There are 4 ways to turn a row about zero (a turn may also mirror it). The second row of each pair is the first, turned, with some noise. The first 40 pairs use one turn. New pairs use 3 turns, one after the other, and a turn may come again.
Known pairs, each followed by its turns in order:
[-15 -26   9  11  -6 -30  -1  -6 -10]
[ 12   9 -11  33   5 -16 -22   9   2]  z357

[ 13  16 -47  27  -9  -7   4  -5  25]
[-10 -11  10 -43  -7  -1 -33  30   0]  z12

[ 18  27  -6  41  -8  22   3  14 -24]
[ 10 -22  35  11 -26   7 -21   2 -37]  z934

[ -2   2   3  -1  -2  17   3 -16 -18]
[ -1  -5  23   5  18   9  10 -10  -6]  z12

[ 32  -9   4 -52   3 -10 -13  33 -25]
[ 19  23 -27  -2  35 -24 -13 -39 -26]  z934

[ 22   4 -26   4 -24  12  30 -13  -8]
[  2  27   3 -14  -5  -2  19  -5 -42]  z357

[-30 -35   6   2  -6  13  10 -10 -15]
[  0  26 -24  18  16  14  16   1 -19]  z701

[  6  -1   0  18  -4  37  12 -12 -20]
[ 20  10  -2 -31  -7 -20  16   9  -4]  z357

[12  9 22 14  6 20 -8 12 20]
[ -4 -17  -9  11 -30   7 -24  -5   5]  z701

[ 13   8  32  -5  20 -15  15 -28  -6]
[ 14 -22  10 -32  12 -15  17  -8  15]  z934

[ 24  20   8  -1  44 -15 -24  10 -24]
[-23  12 -16   0   4  19  23  22  45]  z357

[ -1 -19  16  11  -5  22   9  24   2]
[ 16 -17  12  -1  11 -27  14 -10   7]  z357

[  3   5  -9  -7  -9   3  16 -26 -28]
[-19  18  15 -15  19  12   2   6 -16]  z701

[-6 -6 21  5 37 -1 -7 33 51]
[ 11 -21 -41  11 -40 -21  -5 -15  36]  z701

[ 37  -4   4 -14   6   2 -33   3   2]
[  4   6  -3  12 -29  18  -8 -10 -34]  z12

[ 13  40 -17   6 -28 -15  15  16  -5]
[  7   3  18 -39 -18 -10 -18 -17  22]  z12

[ -6  -5  -3  20   5  -8   8   0 -17]
[ -4  -4   8   2 -11   0  20   7 -19]  z934

[ 10  -3  -1 -38  16  11   1   4  -4]
[-10  -3 -21 -21   3  -9  -4  30   5]  z701

[ 55 -29   5  -4   5 -15  13   5  24]
[-43  19  -7   7  26 -30  13 -30  -1]  z357

[  8   1  57  27 -26   2 -14  -3  13]
[ 12 -19  -9 -32 -48 -18 -23   5  13]  z934

[ -6 -36 -23  10 -15   4 -15   1 -14]
[ 18  18   3  25  23 -17   4   5 -27]  z701

[ -7  22  18  32 -14  32  23 -15  34]
[-17  -5  -8  -2 -37  32 -10 -41 -23]  z701

[ 53  13  -7  -6 -10  40  -1   4 -11]
[-15   6 -10 -34 -17  -7  54 -19  -8]  z357

[  5  23  32  49 -16 -10  14 -30  32]
[-15 -32  32 -32 -38 -12  -9  18  31]  z934

[ 24   5  -9 -14 -11 -15  -6 -29  20]
[-27   4   8 -24  17   4 -12 -20  22]  z934

[ -7  -1 -23  -4 -18  23   8  -5  19]
[  5   1  -8 -18 -11  -3   4 -11 -39]  z701

[ 10  27   6  33   4 -16 -13   1  37]
[ -3  15  39 -22 -19  -6 -19  24  16]  z934

[ 28  24 -12  -5 -24 -14   8   3   5]
[  8   5   6 -36 -18   9 -19 -14   6]  z12

[  7   6  14 -14  12 -11  32 -13   3]
[  8 -15 -20  -5  14  19  -2 -22  18]  z12

[-36  11   6  13   8 -15  -5   9   6]
[ 16   9  -1  10 -19   8  29 -10  20]  z701

[ -1 -26  -2   1   7  -3   7 -38  17]
[-15 -11 -16  -2  20  29  13  19  -5]  z12

[-14  23  35 -31   7  -4  21  22  13]
[  4 -15 -27 -29 -12  30   5   9  31]  z701

[-14   9  29  15   3  23 -13   8   5]
[ -1  -8   2   6   6 -31  22 -12 -22]  z12

[-10  21  44  50 -15  56  23 -11  -1]
[ 42   9  35 -48 -37 -38  -1  -4  20]  z357

[-17   3  -4 -26  -1   3 -12   5 -15]
[ -9  26   9  21   6  -2  -9 -10   5]  z12

[-17 -33   8   8   5 -47 -18 -16  16]
[-23  29 -18 -32 -16  -5  35   6  17]  z934

[ -7  16  19  -4   3  -4  -2  30 -16]
[  2 -12  19  17  -9   4  19  11  21]  z357

[-18 -10   1 -11  -7  12 -28  14 -25]
[ 21 -25 -23  12 -12   5  15   8   5]  z357

[  8 -22   3 -16  25  -3  -5  -3   9]
[  3  10 -20 -17  22   3   8  10   3]  z934

[ -9  -9  30  33  11 -31  -4   5   7]
[ -8 -25 -22   4 -26 -13  32  11  12]  z12

New pairs. What belongs after each?
[-37 -21   7   9  26 -12   2  15   6]
[-17  -3 -26   0 -26 -12 -26  18 -11]  z701 z701 z357

[  4  32 -16   4   4 -17  21  -2 -26]
[  5 -13   6  -6 -41  11  24   7 -12]  z357 z934 z12

[  1  -6 -23   0  -4   4  -7   3 -28]
[-20   6   1   5 -12   4 -10 -25 -13]  z357 z701 z12

[  7  -1  -8   8   6 -23  -5   8 -23]
[ -8  13   5  20  15  -4 -16   2 -18]  z12 z701 z701

[ -3  48  15 -15 -17 -32 -15 -17   7]
[  2  14 -31  -1 -18  24 -16 -36 -31]  z12 z357 z934

[ 14 -19  35  36  30  -8  -9 -15 -24]
[ 32  11  17  37  16 -17   4  41  -7]  z934 z357 z357

[-30  11   1 -29  -6   2 -20 -40  -3]
[  3   3   4   8  34   2 -40  20  23]  z12 z12 z357

[-14 -38 -36 -14 -25  25   0  -8  15]
[-4 -6 12 41 13  8 -2 14 49]  z934 z12 z357

[  8  -4   6  -2 -12 -13   4 -38 -22]
[  5 -34   0  26   4  12 -21  -2   8]  z12 z12 z12

[-11  -9  37  -4  28  13  22  27 -12]
[-34  -4  10  28   1   2  35 -13  18]  z12 z701 z701

[  7 -34  10 -31 -18  13 -20   8  -8]
[-13 -13 -11 -16 -45  -6 -18 -14 -14]  z701 z701 z12

[ 11  23   6  21   2  14 -47  -1  -9]
[ 18 -46  11  -8   0   7  14 -29   3]  z934 z12 z934

[ -6 -17  11  24 -18 -20 -17 -10  -2]
[ 19   1  10  24  10  -8   8 -27   9]  z12 z934 z701

[-13   5 -36   0   1  10  38 -22  -8]
[-23 -18  31 -35   7  -7 -15  10  -9]  z934 z701 z12

[ 24 -22 -14  14  22 -17   7  -4  24]
[ 13  -9  32   2  14 -18 -22  15  19]  z12 z701 z701

[  0  -5  11   8  -2 -12  10  -3  -8]
[10 -9  1 11 13  8 -4 -2  8]  z12 z934 z357

[-24   4  -6 -14   7  32 -13 -11  17]
[-18 -15   9  -5 -31  13  24   7   3]  z701 z934 z934

[ 19  -7  10   4  12 -17   2  -9  31]
[ 11   7  32   4  -2 -15 -11   1 -20]  z357 z701 z357

[ -7   6 -15 -24  36   3  25 -16   3]
[ 15 -28  22 -20 -18   5 -27   1  -4]  z357 z934 z12

[  0 -15  26 -15   8   9  23   1  -8]
[  5  16  18   4   7  11  -2 -28 -17]  z357 z12 z357

[ 33  -9  -7   6  10   3 -16  25  12]
[ -2  -6  -8  28  17  -4 -12 -25  20]  z701 z701 z701

[  0   2  12 -13   4  24 -10  14  19]
[  0  -5 -22 -10 -22   2 -11  10  15]  z12 z12 z934

[ 10  11  -7 -47  -9   2 -20  21   2]
[ 43   3   4   8  30  -6   9  -4 -21]  z357 z934 z357

[  9 -10   4 -12  -2  -8 -39  16  39]
[ 26  24  -8 -16 -29 -21 -22  11   4]  z12 z934 z357

[  1 -35   1 -17 -17   5  27  -2   4]
[  8  12 -14 -31   5  17   2 -22 -20]  z12 z12 z934

[  7 -33 -32  15 -34  13   9 -43  12]
[ 29  -9  27 -35  12 -34 -14  35  -6]  z934 z934 z12

[-29  -8   8 -13 -20  45   0  -5 -12]
[ 28  -5  22 -33   4  -7  -5 -18 -32]  z357 z12 z12

[ 30  -6 -16 -22  34  32  -1  14  19]
[-16  17  27  45  30   3   7  -1  14]  z357 z701 z934

[ -9  10   2 -15 -23 -14 -20  32 -31]
[ 16 -25   4  24  -4 -39   5  17 -15]  z701 z701 z701

[ -3   4 -22 -32   9   2  -7  19   9]
[ -8   8  12   4   0  18 -35 -11  12]  z701 z12 z934

[-45 -16  39 -36 -10  -2  26 -16  14]
[-27 -16 -16  -6  21  13  17  -1  63]  z701 z12 z357

[ 29 -11  -3 -10  -5   0  -5  23 -17]
[ 38   7  11  -9  -3 -10   0 -12 -11]  z357 z357 z934

[-29   6  27  -2  18  -1  26   8 -12]
[-41  -1  22   8   0  -9  -3 -15 -11]  z357 z12 z934

[ 46 -14  -2  26  -2  23  -6  22  13]
[-34 -16  28  30  -5 -23  25   6  -2]  z12 z357 z934

[ 27  20   2   9 -10 -18  25   8 -15]
[ 11  10  -4 -13 -14 -14  30 -27  -7]  z357 z357 z12

[  3  -8 -22  13  23 -15 -27 -25 -10]
[ 26  30  -6 -14 -17  10   5 -22  -7]  z357 z12 z934

[ 32 -24 -23  -1   1  -7  13  -3   5]
[  8  21  18  14 -40  -4   0   5  -6]  z12 z701 z12

[ 47 -16  11 -27  22  20  27 -19 -16]
[-40 -12 -30 -33  -6 -26 -19  22 -18]  z357 z12 z12

[ 11 -35  23  -8  10   3  14   1 -30]
[  8  -1  20 -10  28 -18  11 -22  28]  z12 z357 z934

[ 20   6  13   6 -33  38   4   9 -16]
[ 41  -6  16  21 -15   9 -25   9  14]  z701 z701 z701

[-16 -20  20 -20  33 -14  31  27 -11]
[ 37 -12  19 -36  18   6 -19   0  28]  z357 z934 z701

[-25  26 -33  27 -26 -24  -6   0 -10]
[-34   2  26   4  16 -12 -27  30 -25]  z934 z12 z357

